The rows come from 4 hidden closed curves, with some noise, and rows from the same curve form a group. Each curve winds through 4 dimensions. The rows are also pushed far along 3 directions, which tell nothing about the answers.
In the rows, zero is written as 128.
Known rows, each followed by its group:
[161 100 119 128 130 116 110 119 131 127]
pem
[134 148 134 128 111 128 111 113 147 130]
natef
[147 132  99 108 128 113 118 104 158 145]
depi
[159 103 137 111 130 147 132 140 108 164]
kenur
[140 138 100 105  96 175 144 143 115 192]
depi
[154 133  57 132 149  69  89  94 170 101]
natef
[123 138 160 157 115 118 138 140  99 138]
depi
[127 143 134 150 140 100 105 118 114 106]
natef
[111 156 197 161  94 148 138 140  91 156]
kenur
[127 136 128 127  97 154 102  94 167 131]
pem
[120 101 125 129 143 126 141 131 113 117]
kenur
[151 139  85 109 132 113 122 133 167 133]
kenur
[135 138  95 159  96 101 103  83 159 145]
kenur
[121  83 178 105 175 121 174 172 101  96]
depi
[159 107 137 132 147  89 111 128 138 102]
pem
[140 149 104 120 133 107 113 125 166 115]
kenur
[ 98 140 163 147 115 153 112 108 113 110]
depi
[150 135 145 150 132  86  96 110 147 101]
pem
[129 143 120 155 127  84  94  85 148 107]
depi
[116 163 125 132  59 207 129 124 113 199]
depi
[133 101 171 107 139 149 160 162  97 135]
natef
[100 160 205 152 112 127 129 121 136 114]
pem
[140 109 150 144 128 106 110 105 136 112]
pem
[108 181 187 152 127 108 107 124 146  90]
kenur
[154 123  59 100 107 145 115  93 151 182]
depi
[140 102 151 102 177  92 133 139 163  78]
kenur
[103 122 205 133 144 125 140 130 117  94]
depi
[124 117 146 110 128 151 159 155 110 149]
pem
[148 124 115 134 111 123 130 126 124 160]
natef
[141  97 125 128 154  86 127 116 143 104]
pem
[160  93  84 111 173  74 144 149 120 118]
depi
[155 132  91 104 136 113 132 144 161 137]
kenur
[127 152 162 138 103 143 136 143 118 155]
natef
[167 147  97 164 136  11  53  56 236  63]
pem
[152 140  82 132 167  37  89  99 192  66]
natef
[139 122 126 114 160  99 159 169 111 128]
pem
[123  90 135 105 163 134 153 152 109 106]
kenur
[142 136 112 135  97 118  99  80 182 136]
natef
[150 133 126 114 163  66 140 154 172  99]
natef
[130  90 105  74 190 156 180 211  73 124]
natef

New rows, each followed by its group:
[152 119 123 140 146  90 111 119 123 121]
kenur
[105 136 148 160  69 175 122 102 118 162]
depi
[101 123 157 119 113 193 153 156  89 139]
depi
[149 124  92 118 165  50 135 131 178 102]
pem
[140 148  76 137  99 128 114 106 141 168]
pem
[157 101  65  91 137 120 123 102 158 152]
depi
[118  97 160 124 130 154 164 160  93 135]
depi
[118 125 196 119 167  97 140 135 128  87]
depi
[ 97 148 145 144 113 172 116 119 103 132]
natef
[133 102  84  96 178 123 146 162 122 107]
natef
[137 101 107  95 122 172 140 121 106 173]
depi
[101 142 146 154 103 147 119  97 108 142]
pem
[160 105  17  94 129 109 126 119 201 136]
depi
[123 126 171 116 135 143 129 137 139 104]
pem
[109 134 113 124 125 154 135 127  96 146]
pem
[119 130 152 121 125 152 162 161  89 158]
pem
[119 116 120 138 101 141 119  96 149 136]
depi
[114 169 133 158  92 115 107  90 160 140]
pem
[149 116 161 140 135 107 111 125 124 107]
pem
[140 116 114 142 129  92 138 135 141 125]
depi
[100 117 168 124 128 179 145 149  78 124]
depi
[133 119 138 108 139 129 131 117 128 134]
depi
[136  80 145  82 173 139 171 166  93 128]
depi
[150 104 149 132 126 131 119 128 110 129]
pem
[153 120  98 122 119  98 108  92 190 125]
natef
[167 125 102 144 139  54  83  91 188  90]
pem
[112 161 171 149 110 144 136 144  87 148]
pem
[114 126 116 130 121 136 118 112 153 109]
depi
[120 163 148 150 122 101 123 124 132 125]
pem
[156 109 142 128 143 110 120 140 116 117]
pem
[152  90 134 125 142 112 124 126 125 119]
pem
[113 155 178 134 132 113 142 154 145 101]
depi
[124 118 110 126 148  98 112 106 168  81]
depi
[133 132 138 157  49 211  92  87  89 195]
pem
[112 121 157 151 124 128 138 129  99 128]
kenur
[106 116 185 141 123 144 150 142 107 120]
depi
[124 128  94 124 157  86 124 113 150 101]
pem
[113 116 136 123 139 140 132 131 123 104]
depi
[106 106 189 126 133 156 156 148  93 121]
depi
[123 138 147 131  94 173 101  93 145 147]
kenur
[147 110 102  97 151 115 120 127 172 100]
pem
[126 134 131 126 123 121 138 127 142 137]
pem
[142 109  92 100 101 180 125 118 145 164]
pem
[139 142  96 132 125 101 126 122 145 142]
pem
[121 151 155 140 131 112 141 144 114 130]
pem
[182  56  84  89 165 116 145 160 112 135]
pem
[ 99 178 207 150  86 165 112 100 107 152]
depi
[108 125 152 150  80 183 138 126  97 167]
depi
[113 163 195 133 112 149 131 129 104 145]
depi
[ 92 143 190 151 124 146 118 116 104  98]
depi
[148 124 147 130 144 112 127 151 105 120]
pem
[158 102 118 101 114 177 131 134 111 182]
kenur
[148 114 116  95 152 115 139 131 135 137]
depi
[129 154 159 128 133  99 119 113 151 118]
depi
[161  68 172  98 191 110 167 199  74 102]
pem
[137  98  85  98 153 121 144 146 156 106]
depi
[141  96 116  92 129 165 152 149 127 151]
pem
[142  92 104 104 158  95 130 111 166 105]
depi
[131 134 114 117 113 150 103 105 161 124]
pem
[120 134 174 128 149  92 119 104 153  91]
depi
[136 122 171 138 158  74 153 162 122 104]
kenur
[118  98 116 113  86 221 145 123  83 193]
depi
[106 146 138 151 119 110  94  83 172  84]
depi
[167 103  78  80 167  91 144 138 155 135]
depi
[149 141  97 113 125 106 116 105 167 145]
depi
[164 128  28 121 141  47 108  94 213 121]
pem
[119 147 190 141 118 133 101 102 155 107]
kenur
[132 106  56  95 139 156 146 140 102 161]
pem
[121 128 191 147 141 114 159 174  73 124]
depi
[124 119  44 108 103 185 129 110 101 191]
pem
[167 100  57 120 143 104 113 116 129 146]
kenur
[138  79  66  83 138 177 157 157 111 151]
depi
[151 125  76  93 107 163 147 146 126 189]
depi
[131 115 123 109 101 179 135 126 130 163]
pem
[143  87  73  98 180  87 152 142 132 113]
pem
[160  96  69 104 119 124 123 106 166 152]
natef
[ 85 160 186 168  96 155 116  99  94 136]
pem
[135 107 104 135 110 132 141 132 130 149]
depi
[120 128 173 159  94 154 107  97 107 142]
pem
[146 107 134 102 128 160 129 133 128 149]
kenur
[148  90  85  84 135 156 144 127 117 168]
depi
[137 138 117 154  90 156  98  95  99 172]
kenur
[126 152 154 119 114 151 145 149 112 157]
depi
[113 112 136 134  91 183 135 114 110 161]
depi
[129 125 116 104 132 158 125 135 126 127]
pem
[134  99  70  96 126 161 145 143 137 143]
depi
[116 146 144 134 107 149 143 137 107 160]
pem
[168  94 132 109 159 104 135 148 120 135]
kenur
[135 102 112 112 142 108 124 102 162 114]
depi
[152  95 123  91 130 173 140 145 116 162]
kenur
[131 111 105 118 186  55 137 130 153  78]
pem
[149 111  95  90 130 148 140 128 121 170]
depi
[ 90 180 219 198  66 150 115 111  93 144]
depi
[131 155 139 130 119 108 107  92 161 130]
depi
[118 118 175 111 116 183 148 152 104 143]
pem
[123 131 170 125 121 151 116 116 139 123]
kenur
[142  85  76  96 123 158 136 111 132 162]
depi
[129 128 135 107 136 136 159 171 130 129]
depi
[110 150 122 128 123 147 117 117 120 126]
pem
[108 179 175 159  92 121  83  61 162 125]
depi
[173 132  44 149  88  96  57  50 199 142]
pem
